The first 10 rows are patterns. Each new row is the sum of 2 different patterns, raised or lowered, with some noise. Before adding, each is slid sideways (what falls off one end comes back at the other), maybe read backwards, and multiplied by a number that may be negative. Names go in the order of the patterns.
Known rows, each followed by the names of its patterns:
[ 13 -17  22 -24  27  -5 -17  12 -17  -9 -17  -4   4  25 -14  -1 -31 -23
  19  -6   5  27  -2  14  -1  31 -15  17 -20  15  25   2 -23  11 -28]  j545
[-28  28  14  -5 -32  29 -24   6  -7  12  -4 -31  32 -11  28  -7  20  31
  -5  28 -28  27  22 -17   3  30  20   1 -24 -28 -12  11 -18   5 -30]  j388
[  1  -8  11 -18 -17  -6 -26  10  12 -21  21  -9  20  -1  17 -22 -32  -5
  26 -12 -10   4  22  20  10   6  29  17  -7  -7   8  -7   6 -21 -31]  j270
[-14   3  27  -8   8  16 -15 -22 -20 -28   2  32 -13  -8 -19   2  26  22
  26   0 -16   7  30   7  -2 -28  14  -2  -9   8 -30 -27  14 -24   7]  j797
[ 22 -16 -26  29   2  18 -26  25  14 -19   9 -32  11  31 -28 -17   1   7
  32  14 -31   1   0  11  -2   4  12 -13 -20  25 -26  19 -13  23 -19]  j191
[  3  21 -28  -9 -19   0   3  15 -22  -1  28  22  -9  18  28 -24 -26  -7
  -8  20  10  31  11  -2  14   0 -24 -31  -5  -6   3 -18 -16  -5  -7]  j376
[-18  -3 -31  28   6 -13  27  30   9 -30  -8 -29 -17  15  13 -26 -22  -2
  -2  26  -2 -20  27  30  -6 -30 -29   7  18 -15 -13  12  -2  10 -16]  j197
[-32  28 -20   3   2  -7  21  16  13 -30  -4 -26 -31 -17 -13   9  -3 -14
  11  15   5  -5 -13  15  17 -19 -14   3 -27  14  -8 -19  22  23 -26]  j669
[  0  14  -3  -5 -26  -1   3 -14 -28  27 -14  13  -1  25  -6 -33  18   8
  14   7  10  20  18   8   0 -23  -9   3  19  12  -7  20   2 -27   6]  j650
[ 11 -30 -25  27  15   7  17   6 -13 -27 -24  32 -25  24  -6  -1  24  26
 -30  -1 -12  11 -21  18 -24 -14 -27  -8   9   5  15 -17 -20  31  25]  j336

New rows. What belongs after each?
[ -3 -17   2 -40 -29  -4 -17 -51 -19 -62  -2   7 -67 -56 -34 -18   2 -45
 -54 -40  -2 -59  -5 -53 -39 -14 -14 -11 -36 -51  -4 -81 -45 -64   7]  j545 j197
[  2 -28  18 -17 -30 -17 -30   5  -8 -45  -8   3  -6 -17 -27 -31 -18 -36
  -7 -15  -2  11 -35 -39  18 -24   5   0  -2 -54 -20 -23 -38 -20   8]  j191 j197
[-30   9  35   9  23 -48  31 -11   1  18 -37 -34  39 -31  11 -34  13 -40
  37  35  15 -28  -1   0 -17 -18  -9 -38 -33 -42   3  20 -23 -24  -4]  j270 j336
[-39  -2 -60 -34 -26 -28 -51 -83 -33 -41 -37 -21  -4  13 -37  -6 -47 -29
  12 -74 -55  15   3 -51 -57 -34 -60 -22 -59 -45 -28 -37 -24 -23 -32]  j388 j669
[ 63   5 -10  10  40  54  43   4  67  41  39  11 -16  33  39   6  27  38
  28  11   7  25  24   9  47  31  36  74  60  51  22  41  13  13  35]  j270 j197
[  3  17  17  33  29  -9  22  21  11  18  34  54  26  28   4  41  25  29
   1   4  33  33   5  52 -18  29  44  16  -4   5  33  11  18  40  30]  j197 j336
[ 39  39  23  36  -8  62  16  23  12  33  28  39  -4  24   5  30  43  53
  47  -7  37  44  28  49  36  26  21  36 -13  20  28  30  39  11  70]  j545 j797
[-17  43  36  35  32 -11  25  13  19  32 -15  -1  41  25  33 -21   5  46
  16  -4  23  12  15  21 -12   5  50  32  20  25  10   7   8  40   8]  j797 j197
[-29   1 -64 -20 -31 -25 -24 -13  18 -31  14 -32 -17  21 -13 -26 -32 -35
  32  13  11 -23  -7 -29  24  13 -65 -42  -1 -13 -61  24   6  -4 -12]  j388 j376
[-23 -67 -39 -27  -6  -5 -37 -28 -12 -56  10 -31 -72 -14 -44  -8 -44  -1
 -25 -36 -30 -48  -5 -21 -26 -59 -31  -9 -29  -8 -56 -70 -20   3 -48]  j191 j336
[ 12 -25  26   3   7  30  14  45  21  51  -5  25  74  -2  46   0  55  15
  54  35   0  23  46  -3  35   3  22 -15  54  75  30   6  25   7  45]  j270 j191
[-17 -20  17 -18 -11  12 -15  29  -5  25  50 -23  10  12 -30   4  -6  18
 -21  13  26 -10 -37  -7 -15  -1  20 -12  11 -19 -15  11  25  37  35]  j797 j197
[ 41  37  34  -7  13  21   4 -22 -32   2  -5  -8 -23   0   9  -2  11  18
   0  25  -8  14   2  36  10  10  46  16 -15  35  16  -4 -26   1 -15]  j270 j376
[ 41   2  -7 -32 -21  11  29 -31  -6  38  22  -1   3  17 -23 -36  19   1
  10  34  53  17 -22   6 -17 -31 -12  15 -21 -13 -15 -14  18  -6  -8]  j376 j197
[  8  30  13 -13 -34  19 -15   1  -6   0  36  -3   6  -1  10  16  -5  55
  20  26 -12  53  31   1   2  30  17  33  -7 -33   5   5 -23  16  -3]  j388 j650
[ -5 -20 -10  48  12 -34   6 -53 -34 -30  -5   0 -16  10 -22  -6  -7 -10
 -23 -15  46 -18   6 -21  -7 -34   5 -52 -33   5  -3 -48 -17 -32  24]  j545 j270
[ -6 -43 -55 -33 -10  17 -16 -31  31  22 -12 -45 -47 -23  -8  -8 -13  -5
  -2  13 -27 -40   1 -41  17 -15 -32  -1  32  -2 -51 -28 -54 -38   5]  j376 j197
[-64 -35 -19  -3 -27 -38 -18  12   9 -11  -5 -59 -51 -56   1 -29 -61 -39
 -74 -22   3 -43 -50   5 -22 -49 -11 -54  -7 -44 -69 -33 -39 -26 -21]  j797 j669
[-16 -10 -42  10  13  46 -17 -12  35 -12  -5 -32 -19  20  33 -20 -22 -31
 -44  26  26  34  11   2  39 -30  24 -25  -1  -5   7  31  -8 -32  32]  j545 j197
[-55 -18   2  11 -11 -21   5 -31 -13  22 -53  -9 -26  27 -43  20 -35 -31
   0 -14  18 -59  15 -20 -24 -20 -58   0  -9 -21 -43 -33   3  10 -24]  j388 j191
[ 26  -7 -42  10  13  10  33  18   7  34  -8 -35  37 -15  14 -22  18   3
  27 -13  -5   1  55   8  25  -2 -13 -25 -17 -22  -3   7   1   5  65]  j545 j669
[ -1  29 -11 -15 -13 -23  19 -34 -46  -2   1  -1 -30 -50  -7  18 -15   9
 -31  -5   0 -39 -23  24  -1 -24 -11  -6 -28  10 -46 -18 -12  -4 -10]  j191 j669
[ 52  10  31  24  28  47  18  17 -22  -1   8  31  32  49   2  46  42  11
   0 -12  17  29 -26  -5  50  47  16  -2  -8  48  46  -5  30   9  53]  j270 j197
[-29 -66 -14 -45 -36 -61  -8 -24  -4 -50 -66 -42 -12 -44  -9 -47 -24 -15
   6 -67 -20 -21 -28 -29  10   4 -28 -30 -22  -9 -26  -6 -10 -49  -1]  j545 j650
[  4 -14  46   0  51  -6  12  36  38  12  49  -1  57  -3  39 -26  19  49
   5  19  13  17  21  31   5  45   1  49  60  14  38  22 -17  16  12]  j545 j797
[  9 -10  -3 -25   9 -12 -39   6 -24  -8  11 -14 -28 -37 -24  21 -28   9
 -53 -25  11 -22 -35 -19 -37 -18   3 -37  22 -27  11 -65 -50  20 -34]  j545 j191
[-38  27   6   6   1   5  -3  26   9   9 -36 -18   2 -32 -36 -11   5  -7
  33   6 -10 -20  17  30  19   2 -15   9  29 -31 -37  -5  45  24 -24]  j270 j197
[ -4  45  13  32   8  29   8  10  22  21 -11  -4  32  -5  43  27  39  55
   9  15  -3  41  38   1 -11  21  11  11  12  -6 -23  17   3  36 -19]  j388 j797
[-30  15 -25 -16 -46  15  18 -43 -18 -51   5 -23 -45 -25 -24  28  -7 -52
  -7   7  -5 -31 -39 -34  15  -9 -15   0 -37 -24 -16 -28 -32 -40  24]  j191 j197
[ 19  63 -17  30  55  23  22  21   7  39  28  45  25   6  39  45  45  78
 -13   1  36  20  41  10  23  21  36  46 -17  30  55   9  26  27  35]  j191 j669
[  2 -30  12  15 -24 -44 -23  -4  -7 -54 -49  -5  -4 -43 -69 -44   2 -24
 -49 -28  -6  20  -5 -30 -48   9  13 -14  20 -43 -67 -37 -33 -21 -63]  j270 j197
[ 41  51  30  20   1  42   6  14  72  35  60  36  10  41  -3  45  32   5
   7  65  84  33 -20  14  50  22 -15  13  22  46  30   5  15  46  52]  j270 j197
[-24  -3  -4  -3 -13  26  13  21 -13   3   0   9  25 -28 -13  13   9 -10
   4  27 -15  -2 -15 -22   6  10 -11  -1 -13  31  10 -18   3  -3   0]  j669 j650
[ -4   3  12  14 -11  -1  41  40 -13 -21  -2  23  34 -12   1  28  -2  34
  -3 -30  27  15   8 -33  32  -9  18  45  64   6  22  27 -10   6  22]  j197 j650
[-17 -11 -12 -14 -45 -32  -5  -6 -39   4  16  10 -33 -17 -32 -35 -44 -10
  -2 -28  -8   0 -19 -20 -35 -21 -13 -15   6  -7 -32 -10 -24   1 -34]  j376 j650
[-40  29  17  46  -6 -26  36   0  30 -10 -14  41  29  -6  19 -10  34  49
   0 -18  22  35  46  66   0  -9   7  68   3  37  13   0   3  36  16]  j388 j197
[-13 -48 -37   9 -51   4 -61 -31   8 -28 -26 -57 -44  16 -24 -10 -46 -13
 -40  19  31 -47 -61  -9   6 -60 -25 -48 -30 -41 -45 -15 -44 -12 -58]  j388 j270
[ -6  19  -8   6  11 -22  -6  15  31  40  20  18  38  24  19   0 -14   6
  32   8  32  -2 -14  46  -1 -34 -16  44  22  23  45  -9  17  42  19]  j197 j669
[-36 -14  10   7 -30  -6   6  17  10 -44 -38  18   5  -6  -3  -7  -9 -24
 -30  21 -20  33   2 -10  28   5 -42 -23 -16  -3 -27   9 -44   5 -15]  j669 j336
